The first 7 rows are patterns. Each new row is the sum of 2 different patterns, raised or lowered, with some noise. Before adding, each is slid sideways (what falls off one end comes back at the other) and multiplied by a number that may be negative. Names go in the order of the patterns.
(in the rows, 128 means zero)
Known rows, each followed by the names of its patterns:
[106 131 115 123 130  76 130 180 151 143 113 136 122 143 164 110 136  76
 149 135 149 137  98 129 130 105 129 101 110 133 150 156  97 134 144  85
  94]
lipi
[129 141  76 129 112 118 126 147 131 127 144 131 140  94 148 133 143 131
 150 141 120 142  76 120 180 128 129 137 123 106 129 147 125  98 130 145
 156]
lur
[143 148  91 102 122 145 176  95 134 119 111 132  86 128 139 125 122 105
 107 116 127  87 120  78 139 109 118 136  76 120 113 180 127 131 118 139
 127]
nul
[127 131 137 123 115 134 173 123 112 103 103 152 130 127 179  76  82 114
 137 132 155 109 147 138 162 131 120 131 153  76 158 120 147 118 151 180
 114]
zigi
[131 102 127 101 127 107 130 121 127 110 132 123 116 127 109 128 149 144
 139 114 153 155 126 125  76 129 144 108 138 112 118 129 135 162 124 140
 168]
fudi
[130 129 131 125 121 129 138 116 121 126 122 175 136 130  99 100 134 174
 162 111 180 139  82 112 130 131 128 122 131 142 110 154 153  97 152 128
 129]
ketut
[126 133 137 113 166 101 109  98 102 116 142 126 130 145 124 121 137 140
 129 110 111 143 129  76 127 140  76 136 139 138 132 130  80 148 144 132
 138]
Felim

New rows. What belongs after each?
[119 111 122 102  94 139 163 113  93  69 113 129 122 123 151  98  79  98
 122 121 148 111 135 124 163 119 135 109 144  80 133 137 133 116 103 155
 100]
nul zigi
[152 141 175 159 162 123 128 149 163 178 194 157 103 134 116 100 189 189
 164 158 144 131 156 166 135 138 130 145 204 130 162 101 151 134 139 151
 175]
lur ketut
[151 139 142 128 131 152 160 136 138 119 155 147 128 140 187 144 133 186
 138 139 121 146 142 183 129 140 145 133 148 117 132 174 115 163 159 160
 152]
lur Felim
[131 117 140 107 152 108 102 119 125 175 118 108 162 102 160 117 140 129
  91 164 147 128 113 120 164 125  86 167 169 167 153 123 136 133 126 175
 137]
lipi zigi
[130 120 138 142 151 139 132 139 164 115 170 130 121 142 131 176 140 145
  70 142 137 142 127 132 123 120 153 169 124 110  82 146 122 146 144 131
 172]
nul Felim
[183 161 158 139 168 172 145 141 108 158 152 127 155 132 175 155 156 155
 126 162 213 176 117 185 137 115 120 152 145 147 130 155 156 127 167 153
 127]
fudi ketut
[ 42 111 189 140 146 124 142 128 128 112 156  97 104 165 102 140 124 105
 109 112 139 111 101 117 139 175 126 117  98 108 137 160 150 113  53  96
 129]
fudi ketut
[ 66 112 107  79  93  50  87  92  83 118  94 104 132  67  88  80 107  89
 108  97  61 111 140 131 110  69  92  84 121 107  63 106  60 157 104 101
 123]
lipi fudi
[ 97  80 148 164 130 100 100  56 130  83  65  77 129 117 129  88 176  80
 123  93 134  85  67 134 111 123 102  95 107  95  81  93 100 134 136 132
 106]
zigi fudi
[155 128 170 145 165 137 166 182 163 141 217 148 176 141 168 156 122 153
 167 172 132 177 184 167 131 173 156 199 198 149 170 168 125 219 200 199
 146]
zigi Felim
[ 65 120 124 107 121 126 116  88  51 135 118 119 160 113 123 107  75 157
 145 155 101  69  70 114 104  95  85  95  89 119  83 189  69 110  79 111
 113]
lipi zigi
[105 109  86 107 106  97 116 118 124  82 137 143  60 101  95  92  89 105
 112  59 109 163 139 117 107 130  89 136 145  92 120  59 133 116 127 121
  85]
lipi ketut
[114 115 125 119 147 157  94 119 125 119 129 134 122 127 109 154 137 135
 129 133 114 150 125 124 133 132 115 120 127 129 135 114 141 146 124 115
 153]
lur Felim
[168 103 175 147 167 145 171 182 136 155 119 147 174 141 152 176 143 128
 136 146 158 131 149 183 137 125 149 123 151 152 134 155 164 168 149 153
 151]
lur zigi
[167 145 155 137 151 149 155 138 140 153 143 115 154 135 191 146 154 140
 113 147 183 175 127 182 156 122 127 137 134 132 148 146 154 150 143 144
 110]
zigi ketut
[152 122 123 145 137 150 142 132 113 112 135 133 119 167 156 154 132 135
 140 105 164 149  91 113 122 138 114 132 126 101 129 123 175 125 125 120
  98]
lipi lur
[167 127 145 152 115 232 173 152 145 145 136 165 133 159 100 173 175 174
 155 204 121 162 138 149 140 119 158 146 151 161 172 153 148 159 159 157
 214]
zigi Felim
[139 125 167 136 166  98 134 123 100 165 127 125  61 116 122 133  98 117
 129  98 142 165 117  96  67 144 108 149 121 103 152 112 106 115 116 144
 115]
nul Felim
[124 123 125 183 120 104 106 107 154 137 129 162 107  94 143 123 136 150
 104 168 137 159  94 116 123 148  76 147 109 125 136 156 167 102  94 145
 126]
nul zigi
[130 105 153 123 161 144  66 119 118 193 135 144 124 128 150 147 186  97
 114 123 149 198 111 145 145 124 159 114 137 136 121 151 117 112 153 157
 117]
lipi nul
[ 64  79  88  69  60  88  72  73  88  61 113  79  68 113  69  72  75  73
  69 119  68  69  79  39  72  73  92 107  47  65  68 108  62  77  99  89
  75]
ketut Felim
[ 91  82 153  79  87  53  81  88  91  76  99  53  94 123 124 111  85  49
 110  84  81 101  91 109  80  80 102 104  91 100 131  89 105 129 114  73
  93]
nul Felim
[189 113 105 112 122 135  91 104 167 125 163 103  89 166 118 140 178  80
  80  81 137 117 108 106 166 135 180 130 140 126 153  83 169 115 147 129
 146]
zigi fudi
[137 145 113  86 124  67 221 173 143 111 133 102 159 127  88  76 121 149
 164  78 183  93 122 114 105 107  87 141 124 108 104 124 140  90  79  94
 152]
nul zigi
[145 103 111 140 111 107 135 100 107 114  95 102 133  95 148 117 108  82
  79 111 163 125 108 171 138  78 102 104 114 110  95 115 128  88 130 135
  88]
ketut Felim
[141 126 111 121 116 141 117 115 177 118 109 173 119 129 112 125 139 170
  94 109 108 114 116 119 112 137  81 151 139 147 148 126 110 136 129 113
 122]
fudi Felim
[ 63 165 178 147 123 106 120 160 104 110  49 120 142 103 110 151  88 129
 111 159 100  89 167 124  97 112 103 131  98  86 120 134 127 147  98 110
 121]
zigi fudi
[133 124 133 148 139 164 153 142 124 133 150 165 150 126 173 148  96 134
 148 120 146 144 148 150 135 132 163 135 155 146 142 145 147 137 157 127
 134]
ketut Felim
[105  82 124 121  86 125 159 125 146 131 152 124 123 118 151 123 105 137
 132 117 130 112 115 119 141  79 112 135 131 179 124 113 150 109 159 121
 115]
fudi Felim
[113 154 141 160 170 120 137 133 118 154 126 131 169 133 140 116 151 156
 127 113 137 150 150 140 141 111 157 153 171 149 142 143 149 177 159 131
 150]
lipi zigi
[ 96 178 150 146  95 127 185  89 127 171 153 130 124 140 172 127 113 129
  99 135 160 117 172  96 101 125 139 140 159 122 141 151 165 139 134 104
 147]
zigi ketut
[166 179 148 130 188 141 139 133 140 124 179 192 180 188 151 161 170 185
 187 136 153 149 177 119 176 181  97 173 175 160 169 151 108 186 192 185
 155]
lipi Felim
[ 66 118 105 113 110  86  99 100  85  99 104  93 107 105 109  83 128 128
  64 101  92  83  85  98 106  64 101 140 125 104 101 118  83 123 128  90
 109]
lipi ketut
[137 126 111 105  95 108 121 119 139 127 135 110 135 129 123 105 133 126
 139 129 127 106 121  97 104 111 140 105 101 130 124 162 102 120 135 121
 132]
lur fudi
[114 164  96 122 118 106 123 139 143  92  99  93 144 169  93 130 112 106
 128  79 137 120 109 103  90  97 117 119  87 121  75 127 109 118 128  68
 106]
nul Felim
[138 182 113 135 132 158 173 166 115 155 134 167 133 140 144 161  96 168
 136 151 137 149 181 148 154 153 142 156 152 147 173 107 133 137 114 167
 136]
zigi fudi
[153 117 145 112 162 171 148 142 121 128 161  57 164 132 151 120 142 174
 113 132 112 137  99 128 129 172 132  88 104 101 188 136 134 179  89  88
 128]
nul zigi
[147  82 146 147 165 167 136 112 121 147 123 119 166 138 127 134 149 145
 140 141 152 119 128 172 124 132 131 148 141 112 143 154 112 139 156 153
 146]
ketut Felim
[128 126 184 107 125 131 149 126 117 145 177 132  97 116 108 162 134 139
 188  73  92  90 135 161 157 112 153 138 152 133 132 132 139  80 170 136
 149]
lur zigi
[118 124  92 151 136 108 101 106 110 109  91 112 102 147 119 105 117 133
 111 125 106 115  84  93 114  91 111 127 119 138 113 107 117 127 128 138
 102]
zigi fudi
[126 137 123 105 127 140 138 123 133  93 147 120 121 112 124 129 144 149
 119 155 111 119 122 134 128 138 130 123 140  88 133 166 112 136 130 123
 113]
lur ketut
[166 135 160 129 150 166 147 125 148 159 172 156 151 100 149 132 170 152
 166 131 129 164 181 182 108 200 160 131 141 169 161 143 156 107 151 181
 165]
lur ketut
[121  91 113 146 133 125  81 124 121 134 100 120 131 115 104 121  91 111
 150 126 154  97 123 107 128 127 100 132  79 171 132  96 127 102 115 124
 124]
lipi lur
[ 84 121 114 120 120 121 119 104 117  67  95 138  92  96 121  82  63 106
 125 138  73  94 134 124 115 123  51  99  64  96  92  92 102 122 119 125
 115]
lur fudi
[122 140 114 138 118  97 161 101 119 147  81 148 122 123 118 118 169 118
  87 124 138 160 138 141  81 154 114 153 110 150 130 112 175 128 142  51
 136]
lur nul
[132 115 165 128 151 146 126 114 154 131 112 154 115 152 109 123 117 151
 104 112 134 115 171 133  84 138 112 136 143 162 143 121 126 155 127 109
 109]
lur Felim
[107 127 132 101  93 124  86 117 108  98 101 117 107  88  68 163  79  99
 123 136 104  66 124 111 103 136 108  78  86  64 119 111 127 113  62 117
 101]
lipi zigi
[ 81 115 154  89  48 107 139  67 130 137  89 133 174 101 159 127 137 130
 137 162 118 120 115 120 115 117 110  90 140 126 108 141  98 104 140 155
 152]
lipi Felim
[133 116 165  97 122 123 102 105 128 125 111  68 170  83  91 101 153 103
  99 134 141 116 119 126 149 110  86 137 134 158 142  81 103 111  89 144
 134]
zigi fudi
[115 164 120  80 147  97 127 118 123 115  91 134 132 140 131 137 133 141
 162 114 127 144 111 154 147 113  98 103 168 136 100 163 200 146 114 182
 124]
lipi Felim
[138 118 148 129 119 133 161 157 124 166 155 129 111 129 111 154 109 126
 125 127 120 133 123 131 112 132 141 160 155 146 115 149 149 123 132 101
 129]
fudi Felim
[163 112 107  96 161 129 138 193  50  64 109 150 169 129 114 139 125 164
  98 121 140 150  71 140 106 136 117 120 173  75 135 116 129 129  76 128
 161]
nul zigi
[118 134 115 132 110 139 148 150 137 118  97 140 117 101 146 144 127 112
 128 136 133 139 120 128 109 107 164 113 119 108 100 130 149 136 101 116
 105]
lipi Felim
[102  99 100  99 120  85 143 108 122  98 112  94 111  98 116 108 138 123
 106 107  95 137  84 113 140 140 125 121 125 107 118 107 102 113  96 103
 124]
lipi lur
[118 155 124 137 114 135 137 139 117 164 122 137 132 138 112  97 136 139
 119 116 137 141 155 107 129 150 142 154 124 130 130  89 163 151 121 127
 144]
zigi fudi
[156 152 120 143 184 139 130 158 126 127 143 147 133 154 103 131 107 123
 161 141 129 149 106 163 151 155 168 135 112 154 123 123 140 142 129 124
 137]
ketut Felim
[139 133 155  87  54 110  75 123 139 132 105  87 131 115 158  92 123  85
  94 163 102 116 135 115 138 130 115 104  94 136 120 108 153 148 106 110
 126]
lipi ketut
[135 133 159  92  90  99  94 149 138 135 134 144 110 118 136 128 125 102
 132 127 124  69 125 125  70 139 126 168 135  95  83 145 135 132 148 124
 118]
lur Felim
[146  84  98 100 129 123 120 158  85 110 183 153 142 119 149 126 137 168
 128 138  72 139 139 145 165 101 139 139 111 124 105 114 131 151 153 119
 128]
lipi lur
[156 142 134 144 119 128 135 140 136 101 141 171 174 151 136 126 164 126
 129  90 153 155 119 159 127 139 117 159 173 146 152 190 152 111 148  80
 131]
lur fudi
[136 177 162 170 152 179 189 157 166 140 161 158 171 179 180 136 137 160
 125 167 186 169 185 136 141 160 165 156 183 141 157 183 166 163 158 162
 173]
zigi ketut
[203 128  96 143 159  91 136 156 191 140 128  77 136 177 146 147 187  96
 106 116 181 121 150  98 136 140 185 140 135 157 160  87 177 144 159 116
 146]
zigi Felim
